The rows are grouped in 3 ways, from coarse to fine. Each group lies inside one group of the grouping before and may be the whole of it. The rows also spread widely along 8 directions, which tell nothing about the answers.
(in the rows, 128 means zero)
Known rows, each followed by its group in each grouping:
[121 132 121 140 136 119 112 126 124 135 137 120 137 151 159 117 119 113
 146 123 137 136 127 134 137 134 128 108 103 149 123 134 128 137 106] => keza Soko kekod
[136 189 150 158 107 105 125 130 136  98 122  87  77 120 156 133  89 146
 123 174 168 132 153 116 113  80  76 167  86 141 159 126  92 111 124] => labu Fem Viraf
[127 190 119 152 114 133  96 131 139 132 111  85 136 127 167 122 118 114
 111 154 191 136 117 146 110 149  61 156 101 146 110 126 107 114 135] => labu Tib Sonit
[121 126  98 117 131 126 117 123 109 141 124 109 123 153 149 122 142 119
 135 139 153 134 111 135 116 160  99 135 111 141  68 106 130 144 137] => keza dos rupu
[127 107 137 149 145 125 141 125 128 134 121 116 100 150 161 141 101 144
 141 140 122 123 140  93 139 100 131 161 117 114 132 143 105 148 127] => labu dute Deni
[177 100 121 126 140  83 110 114 142  91 106 127  85 121 116 132 179  90
 128 136 129 142  88 184 136 150 121 130  83 159 105 124 161 100 101] => zilu zoz zov
[155 108 110 152 158 114 110 140 196 136 112  82 120 117 112  91 155 129
 138 118 134 153  83 163 123 133  99 146  78 153 169 171 131  90  66] => keza dos gaveg
[142 144 121 141 130 125 122 124 152 136 120  95  99 115 149 121 128 130
 120 142 147 127 121 131 128 128  96 146  96 139 137 146 114 122 119] => keza dos Nekes
[127 166 133 143 127 112 101 124 129 129 132 113 160 153 192 123  99 109
 138 134 156 132 144 132 147 118 120 112 106 157 170 151 116 120 100] => zilu zoz kabi
[152 143 114 157 137 137  98 134 144 119  98 108 137 126 147 132 155  94
 118 134 145 146 105 172 121 153 120 130 114 154 106 149 122 140 129] => labu Fem mon
[142 177 117 177 126 160  90 126 167 157 106 117 160  99 186 144 139  79
  93 117 134 125 133 162 156 168 129  91 125 164 135 191 120 152 134] => keza Soko zuf
[121 139 120 147 131 135 105 132  98 122 121 115 153 159 168 136 119 112
 150 141 147 146 136 138 119 123 136 121 123 148 112 125 113 158 135] => labu Fem fer
[136  55 117 131 133 120 148 130  81  86 105 155  71 179 146 162 132 137
 138 157 118 128 116 110 133 115 113 158  99 133  75 103 122 176 162] => zilu diz Lede
[140 111 119 142 144 118 119 134 129 121 120 110 123 147 137 115 138 122
 146 141 136 151 110 145 119 126 118 153 103 138 111 124 132 134 108] => labu dute Feka
[177 216 150 166 112 121  90 118 133 120 134  86 136 107 161 131 136  95
 136 156 168 152 143 167 108  92 105 137 108 176 189 158 127 102 103] => zilu moz fori
[146 159 109 138 109 124 117 126 131 115 115 103  88 116 138 135 146 121
 108 159 161 136 112 155 110 143  73 148  92 152  87 110 128 134 139] => keza Soko seril
[115 201 160 144 147  97  93  91 165 205 171  85 177 117 193 115 113  93
 142 117 138 104 168 116 153 129 170 106 160 108 154 169 132  89  91] => labu dute Lasu
[123 119 129 135 147 126 120 117  89 150 149 107 140 157 162 136 122 116
 173 139 132 127 143 115 121 119 149 145 144 118  95 118 120 144 133] => labu Tib Ref
[134 157 147 150 131  93 120 123 148 122 135  95 100 121 147 124 106 133
 142 154 154 125 134 119 130 104 102 159  96 127 148 132 107  99 105] => labu Tib Ref
[139 229 156 138 111 128  98 104  74 156 175  74 167 153 190 125 104 108
 172 166 176 142 183 123  93  72 127 141 149 155 166 123 120 119 116] => zilu moz fori
[140 146 132 150 149 124 130 130 156 156 144  52 116 129 134  97 105 158
 161 140 143 143 139 114  99  80 101 177 108 136 201 160 101  94  75] => keza dos gaveg
[124 111 108 157 144 151 106 138 135 138  96 108 161 152 163 130 127 115
 135 127 136 142 111 145 125 148 127 136 118 141 119 158 108 155 130] => labu Fem fer
[146 151 130 150 129 124 114 125 142 137 132  95 115 117 149 129 130 117
 133 136 133 138 135 143 122 116 117 133 108 148 146 150 123 124 106] => keza Soko zuf
[164 200 149 139  97 118 117 104  90 105 126 106  89 114 169 165 124  97
 118 179 162 127 161 142 114 105 105 149 118 160 125 119 122 128 148] => zilu zoz zov
[145  54  97 127 160 115 117 136 125 112 103 107 118 159 105 118 176 118
 155 131 126 160  73 169  98 151 123 157 105 132  72 107 141 133 117] => labu Fem fer
[130 147 131 134 131  87 110 107 163 134 117 121  97 115 157 138 142 104
 106 142 151 105 111 132 157 170 103 132 103 114  69 123 134 105 136] => labu Tib Ref
[114  70  82 129 136 156 150 144  95 118 105  94  95 188 140 124 112 168
 141 156 150 142  99 114  87 136  57 199  98 127  70 102 105 172 156] => keza Soko kekod
[146 169 128 175 128 151  96 136 142 130 109 105 147 115 167 141 123 100
 124 137 148 138 129 151 123 128 106 135 115 158 152 164 103 136 127] => labu Tib Sonit
[154 213 142 145 118 128  98 104 129 158 146  93 122  87 161 144 140  92
 125 144 146 126 163 147 123 116 134 114 135 155 144 152 127 121 126] => keza dos rupu

New rows, each followed by its group in each grouping:
[113 149 102 139 139 165 102 125 107 177 128  97 193 162 185 130 135  98
 138 129 151 134 130 140 107 171 127 137 162 128  71 138 125 162 149] => labu dute Lasu
[105 170 128 147 116  96 105 127 150 111 108 129 119 145 182 126 101 117
 106 146 168 122 124 125 159 151  93 112  81 141 107 125 114 119 128] => labu Fem Viraf
[114 119 101 129 133 131 122 125 130 138 117 119 122 154 164 116 122 129
 125 132 147 123 112 119 138 157 102 132  96 137  92 127 119 146 137] => keza dos Nekes
[134 111 115 146 131 119 116 142 114  95 104 137 112 158 146 134 129 121
 134 140 140 148 106 141 132 133 113 136  89 147  87 111 125 153 131] => labu dute Deni
[147 114 127 138 147 142 114 129  70 131 145 113 170 169 168 138 127 102
 184 132 121 153 148 146 111  94 167 125 143 161 158 145 124 157 113] => zilu zoz kabi
[145 147 133 160 151 143 113 139 127 153 148  47 149 136 139 108 110 139
 177 147 150 156 137 134  76  79 104 189 129 135 189 153  99 105  89] => labu Tib Sonit
[141 143 123 157 123 147 143 139 128 123 108  72  89 134 149 130 102 158
 125 173 158 138 131 112  90  98  59 216 105 124 132 129  92 139 138] => labu dute Feka
[150 164 127 165 139 147 112 146 138 138 134  65 138 122 138 109 114 136
 158 140 147 163 139 145  91  76  99 161 102 169 217 168  95 119  86] => keza dos rupu
[100 197 132 155 109 178 116 125  79 157 126 109 164 162 221 157  70 121
 125 154 165 118 183  88 123 114 118 142 155 130 110 137  84 190 176] => labu dute Deni
[135 118 146 150 147 107 123 128 115 128 148  95 125 145 139 125 112 129
 181 138 118 150 150 124 117  67 161 139 119 135 173 140 112 123  90] => labu Fem fer
[158 169 141 165 115  90  78 138 114  52 115 169 122 120 146 146 152  62
 132 131 136 162 125 194 157 119 157  49  71 201 132 121 143 139 108] => labu Fem Viraf
[129 128 100 144 133 142 101 135 124 128 107 130 151 150 156 126 140 102
 130 118 144 145 106 157 135 157 121 102 100 170 104 139 126 152 123] => keza dos gaveg
[140 131  99 129 136 159 105 128  93 147 131 108 158 147 151 125 153  99
 153 129 140 149 121 159 104 143 135 118 134 158  94 127 131 162 135] => keza dos Nekes
[130  70  93 132 155 110 120 135 161 125 103 120 109 148 127 108 152 130
 131 116 128 137  78 142 139 164 101 135  82 143 104 135 131 126 107] => keza dos rupu
[118  84 105 132 132 136 136 114 120 135 102 143  89 149 169 159 135 122
 102 135 116 105 119 108 155 173 120 130 123 117  40 126 125 176 172] => keza Soko zuf
[106 121  97 118 149 102  89 119 155 157 125 133 164 159 161  99 151  94
 131 102 148 128  91 148 163 199 132  78  97 143  71 128 150 118 100] => keza dos gaveg
[142 140 120 144 141 130 109 113 150 156 123 111 126 115 155 132 147 103
 128 121 126 128 125 141 141 144 136 118 123 144 120 158 133 127 116] => keza dos gaveg
[163 206 145 172 109 154  99 117 113 128 121 130 140  93 179 167 135  68
 114 144 133 132 167 157 141 120 153 104 143 165 130 163 123 168 150] => labu dute Feka
[131 148 121 144 134 129 112 124 136 145 134  97 135 136 155 119 124 116
 138 132 146 132 127 140 121 130 113 131 111 146 131 145 122 127 112] => keza Soko kekod
[132  92  89 141 141 182 123 112 114 169  98 131 133 137 173 162 163  97
 111 119 109 114 118 130 137 188 145 131 161 130  43 157 125 191 187] => keza dos gaveg
[ 96 154 110 117 134 148 128 111 124 202 145  63 146 160 183 113 104 144
 135 145 165 108 146  87 107 148  89 175 148 103  95 132 102 130 143] => keza dos rupu
[104 129 121 125 140  97 113 123 134 140 135  94 132 165 161 108 115 129
 143 141 155 130 122 121 127 137 109 141 108 118 101 115 121 113 114] => labu Fem Viraf
[146 109 102 155 147 140 114 139 168 130 101 109 127 125 142 111 138 123
 126 117 130 145  95 152 134 143 107 129  86 159 150 166 118 131 106] => keza dos Nekes
[152 139 131 148 126 110 110 123 132 106 107 112 100 116 135 143 147 107
 123 148 140 142 121 158 122 128 122 137 102 146 109 126 127 128 131] => labu Fem fer
[118  79 100 127 144 130 111 122 107 128 101 143 138 168 164 148 151 101
 128 127 127 128 106 143 143 181 148 116 129 126  34 115 134 171 161] => labu Fem fer
[110 169 120 137 144 152 100 104 138 218 158  78 189 136 198 119 122 102
 142 119 135 108 156 119 131 152 151 112 167 121 126 166 122 133 121] => keza Soko seril
[131  68 128 147 158 120 136 131 118 123 123 119 103 152 143 138 120 140
 162 133 107 131 118 111 132 108 136 156 115 122 127 137 111 144 124] => labu Tib Sonit
[115 125 117 140 139 128 128 138 125 140 123  70 122 159 150 107  99 157
 150 158 167 135 117 109  95 113  66 195 108 117 124 117  97 114 116] => labu Tib Sonit
[147 127 125 167 127 141 123 143 117  97 105 130 116 137 154 149 125 115
 132 141 131 147 128 145 125 109 120 144 106 158 128 142 112 166 136] => labu dute Lasu
[126 137 148 148 141  83 105 124 134 118 142 151 140 143 163 121 112 100
 156 120 119 135 141 133 174 110 171  83  97 148 148 137 134 129  84] => labu dute Feka
[144 136 116 130 111 131 117 116  91 105 108 137 113 152 179 161 140  96
 113 151 146 128 134 144 134 148 112 132 118 152  78 118 126 159 165] => zilu zoz kabi
[108  99 124 131 144 113 144 118 148 152 118  78  95 157 153 123 102 165
 133 153 144 113 124  88 120 123  93 194 116  87 105 128  97 117 133] => labu Fem fer
[135 134 141 153 137 113 132 110 169 149 116  89  81 109 156 140 116 139
 111 152 138 104 130 105 136 126  93 177 118 105 127 154 104 103 135] => labu Tib Sonit
[152 133 124 158 126 155 123 129 105 128 126 109 107 121 150 153 135 115
 136 145 119 137 144 140 114 103 131 138 125 155 135 145 117 164 139] => keza Soko seril
[145 172 132 143 112 159 119 111  55 131 133 130 125 132 175 178 140  87
 137 159 134 130 170 136 104 120 152 134 170 141  62 111 126 188 186] => labu dute Lasu
[132 115  90 148 123 150 116 146 118  98  90 140 119 150 155 137 131 120
 119 135 148 148 103 150 131 150  85 123  81 170 100 127 110 174 147] => keza dos rupu
[114  77 110 148 157 154 124 137 104 138 116 121 158 182 169 136 114 122
 160 123 112 136 125 115 135 127 157 135 139 127 111 152 107 177 135] => labu Fem mon
[133 124 124 143 110 113 130 142  76  62 108 142  69 155 146 152 108 134
 140 171 153 142 124 127 118 105  83 153  78 151  91  80 105 159 151] => labu Tib Sonit
[134  65 110 149 156 119 120 147 120 101 110 126 115 162 131 123 130 131
 161 129 122 149  94 140 126 124 116 150  89 141 122 126 116 139 110] => labu Tib Sonit
[157 103 139 152 142 114 129 136  93  97 133 114  91 133 123 143 131 124
 174 149 115 150 131 134 109  75 139 155 109 142 147 120 120 134 112] => labu Tib Sonit
[137  65 107 145 150 108 124 136 161 103  88 129  89 142 132 130 151 124
 115 131 123 133  84 143 144 161 108 144  85 130  86 137 126 135 132] => labu Fem Viraf
[134 121 129 138 134 110 129 113 148 134 109 108 105 144 172 137 114 125
 114 143 140 110 122 115 149 139  98 156 107 129 131 154 115 117 124] => zilu zoz zov
[156  87 133 144 171 116 131 124 153 154 137  59 124 146 132 106 121 144
 175 135 117 141 121 127 104  83 124 191 118 130 207 175 113  90  67] => zilu zoz zov
[123 121 114 150 136 149 112 138  99 129 123 118 164 179 179 130 114 115
 149 140 150 141 132 131 121 118 115 135 116 155 138 143 112 157 131] => zilu diz Lede
[ 94  79  99 106 137 110 150 119 118 140 122 108  84 180 152 119 113 159
 130 147 146 113 105  92 127 159  77 173 100  98  46  91 121 140 146] => keza Soko kekod
[142 153 122 135 103  98 117 141  90  55 104 133  94 164 155 136 107 121
 131 169 178 155 118 153 124 111  71 140  56 181 127  94 120 134 119] => zilu zoz zov
[147 187 105 178 113 199 105 152 108 131  95  66 156 130 166 138 115 123
 123 166 187 157 127 158  62 124  52 191 128 161 132 147  81 156 158] => labu Tib Sonit
[135 122 122 156 157 119 116 136 163 137 120  75 137 141 141 103 121 135
 149 133 139 145 116 135 118 113 114 157 103 131 165 162 107 111  91] => labu Fem mon
[133 149 102 157 130 151 102 146 147 126  93  73 146 145 146 115 131 125
 122 152 178 157 103 160  89 145  68 171 100 149 118 139 103 128 127] => labu Fem fer
[119 112 113 140 141 132 128 138 139 134 106  98 121 161 154 118 112 146
 128 145 155 137 108 116 118 140  86 175 106 117  99 127 109 138 126] => labu dute Deni
[123 158 124 186 128 174 110 147 122 123 103 109 159 149 194 144  84 121
 129 141 147 138 151 124 126 106 114 134 118 161 171 177  79 175 142] => labu Fem Viraf
[126  89 117 125 140 115 155 123 125 140 133  77  67 152 131 122 117 168
 147 157 133 127 123  98 101 107  90 197 108 105 105 113 113 127 121] => keza Soko zuf
[145 151 123 113 115 109 112 109  79 114 126 115 115 155 158 143 145  96
 132 162 161 136 128 150 113 141 108 141 117 151  73  92 139 130 141] => zilu zoz zov
[120 113 113 135 121 145 129 122  81 112  98 149 121 177 202 169 103 115
 119 150 138 116 138 109 153 146 116 133 122 148  87 128 109 186 174] => zilu zoz zov
[129  89 131 139 147 111 143 115 138 131 118 115  86 144 151 143 119 136
 136 140 111 115 129 100 145 119 142 157 121 107 108 143 114 142 135] => labu Fem mon
[133 210 148 162 112 114  97 125 128 118 133 103 135 123 175 133 105 104
 127 152 162 139 159 140 132 101 120 113 108 159 156 142 109 121 117] => labu Fem Viraf
[158  52 105 148 149 159 153 148  90 107 119  97  79 152 116 140 138 157
 167 151 100 155 114 128  81  80 116 188 108 145 134 129 110 173 129] => keza Soko seril
[168  76  92 178 140 157 117 161 151  85  74 129 109 125 121 138 160 113
 120 120 114 164  80 182 123 139  98 132  72 182 139 165 119 166 117] => keza Soko zuf
[140 149 108 151 132 149 106 127 137 144 114 107 139 125 156 129 140 108
 127 129 141 139 122 149 125 143 116 122 113 160 123 155 115 140 121] => keza dos gaveg
[106  55 107 122 156 107 152 126 138 143 126  94  86 177 139 109 109 169
 151 136 125 121 103  89 126 129  95 178  97 102 101 117 115 128 116] => keza Soko kekod
[172 156 153 160 127 128 106 111  99 111 130 136 127 116 171 169 139  74
 144 137 113 133 160 156 147  97 176 101 128 176 168 165 130 149 121] => zilu zoz zov
[142 184 104 140 132 120  80 140 149 136 131  77 162 129 136  83 148 108
 139 134 183 166 101 184  95 145  76 126  84 176 145 130 128  96  78] => keza dos rupu
[121 142 107 145 125 139 121 133 133 139 121  97 119 145 163 122 112 137
 127 143 153 129 122 125 121 131  87 146  98 145 126 134 108 141 124] => keza Soko seril
[125 117 129 106 117  94 153 100  99 134 141 113  36 136 148 151 128 146
 125 169 132 100 141  94 128 123 105 165 114 102  52  82 131 137 158] => keza Soko seril
[152 187 134 179 110 132  85 134 135  96 101 145 134 103 172 157 131  79
 108 135 149 135 129 170 152 139 119  92  96 178 135 156 116 145 136] => labu Tib Sonit
[149  84 111 129 144 115 126 134 104  99 113 108 115 173 137 123 132 130
 160 145 138 152 106 144 109 115 109 162  92 155 131 120 126 130 106] => zilu zoz zov
[166 126 123 161 128 131 134 133 162 111  97  97  61  96 121 137 139 139
 110 151 130 140 114 140 117 110  79 174  85 152 157 159 106 124 125] => keza dos rupu
[149 123 130 146 132 124 117 137  79  98 133 108 116 152 131 137 134 115
 172 153 132 160 140 146  96  83 142 142 117 154 128 111 122 148 124] => labu Fem Viraf
[126 113 113 161 154 148 115 139 156 155 124  92 153 144 162 113 116 127
 145 118 122 141 125 130 130 122 124 133 115 143 167 175 109 139  94] => keza Soko zuf
[160 199 139 162 100 169  91 111  61 120 123 144 136 104 181 196 153  55
 123 153 134 130 168 164 121 133 163  99 170 165  74 129 124 189 193] => labu Tib Sonit
[158 127 134 153 143 133 121 123 122 136 126 110 120 122 142 147 148 107
 143 136 117 138 133 147 114 112 146 147 138 136 119 146 129 142 126] => labu dute Lasu
[ 98 144 115 102 140  93  79 115  87 149 155 126 186 178 167 106 143  82
 165 124 161 137 115 151 132 177 146  85 127 135  42  78 152 123 112] => labu Tib Sonit
[137 100 116 161 140 149 122 125 127 132 102 130 143 169 188 143 115 124
 133 131 126 124 123 112 146 129 120 144 115 141 143 167 110 163 141] => zilu moz fori
[118 160 151 113 120  55 124 115  98 100 162  92  76 157 139 111 101 145
 166 173 164 138 151 111 113  81 109 153  87 121 113  71 127  92 102] => labu Fem Viraf
[130 132 104 111 135  96  96 124 101 119 139 110 157 186 148  96 149 106
 161 142 176 158  93 158 108 148  99 130  92 154  88  90 155 112 100] => zilu moz fori
[155 129 145 143 159  97 103 114 159 155 148  92 144 122 139 111 157  97
 154 123 125 138 123 155 130 109 150 131 120 140 176 169 145  82  71] => zilu diz Lede
[ 88 170 111 127 143 145 110 118 146 213 153  50 186 166 195  92  91 136
 141 132 172 119 145 102 109 149  97 153 146 110 126 148 106 116 110] => keza Soko zuf
[149 109 132 116 133  96 135 114 107 119 134  82  72 133 110 134 154 135
 153 166 138 140 123 137  87 107 117 184 119 114  79  91 133 112 131] => labu Fem fer
[ 88  77  98 117 170 101 121 123 156 169 136 105 149 183 159  85 116 144
 158 109 132 124  97 103 153 158 125 123  96 116 110 135 123 113  85] => keza dos gaveg
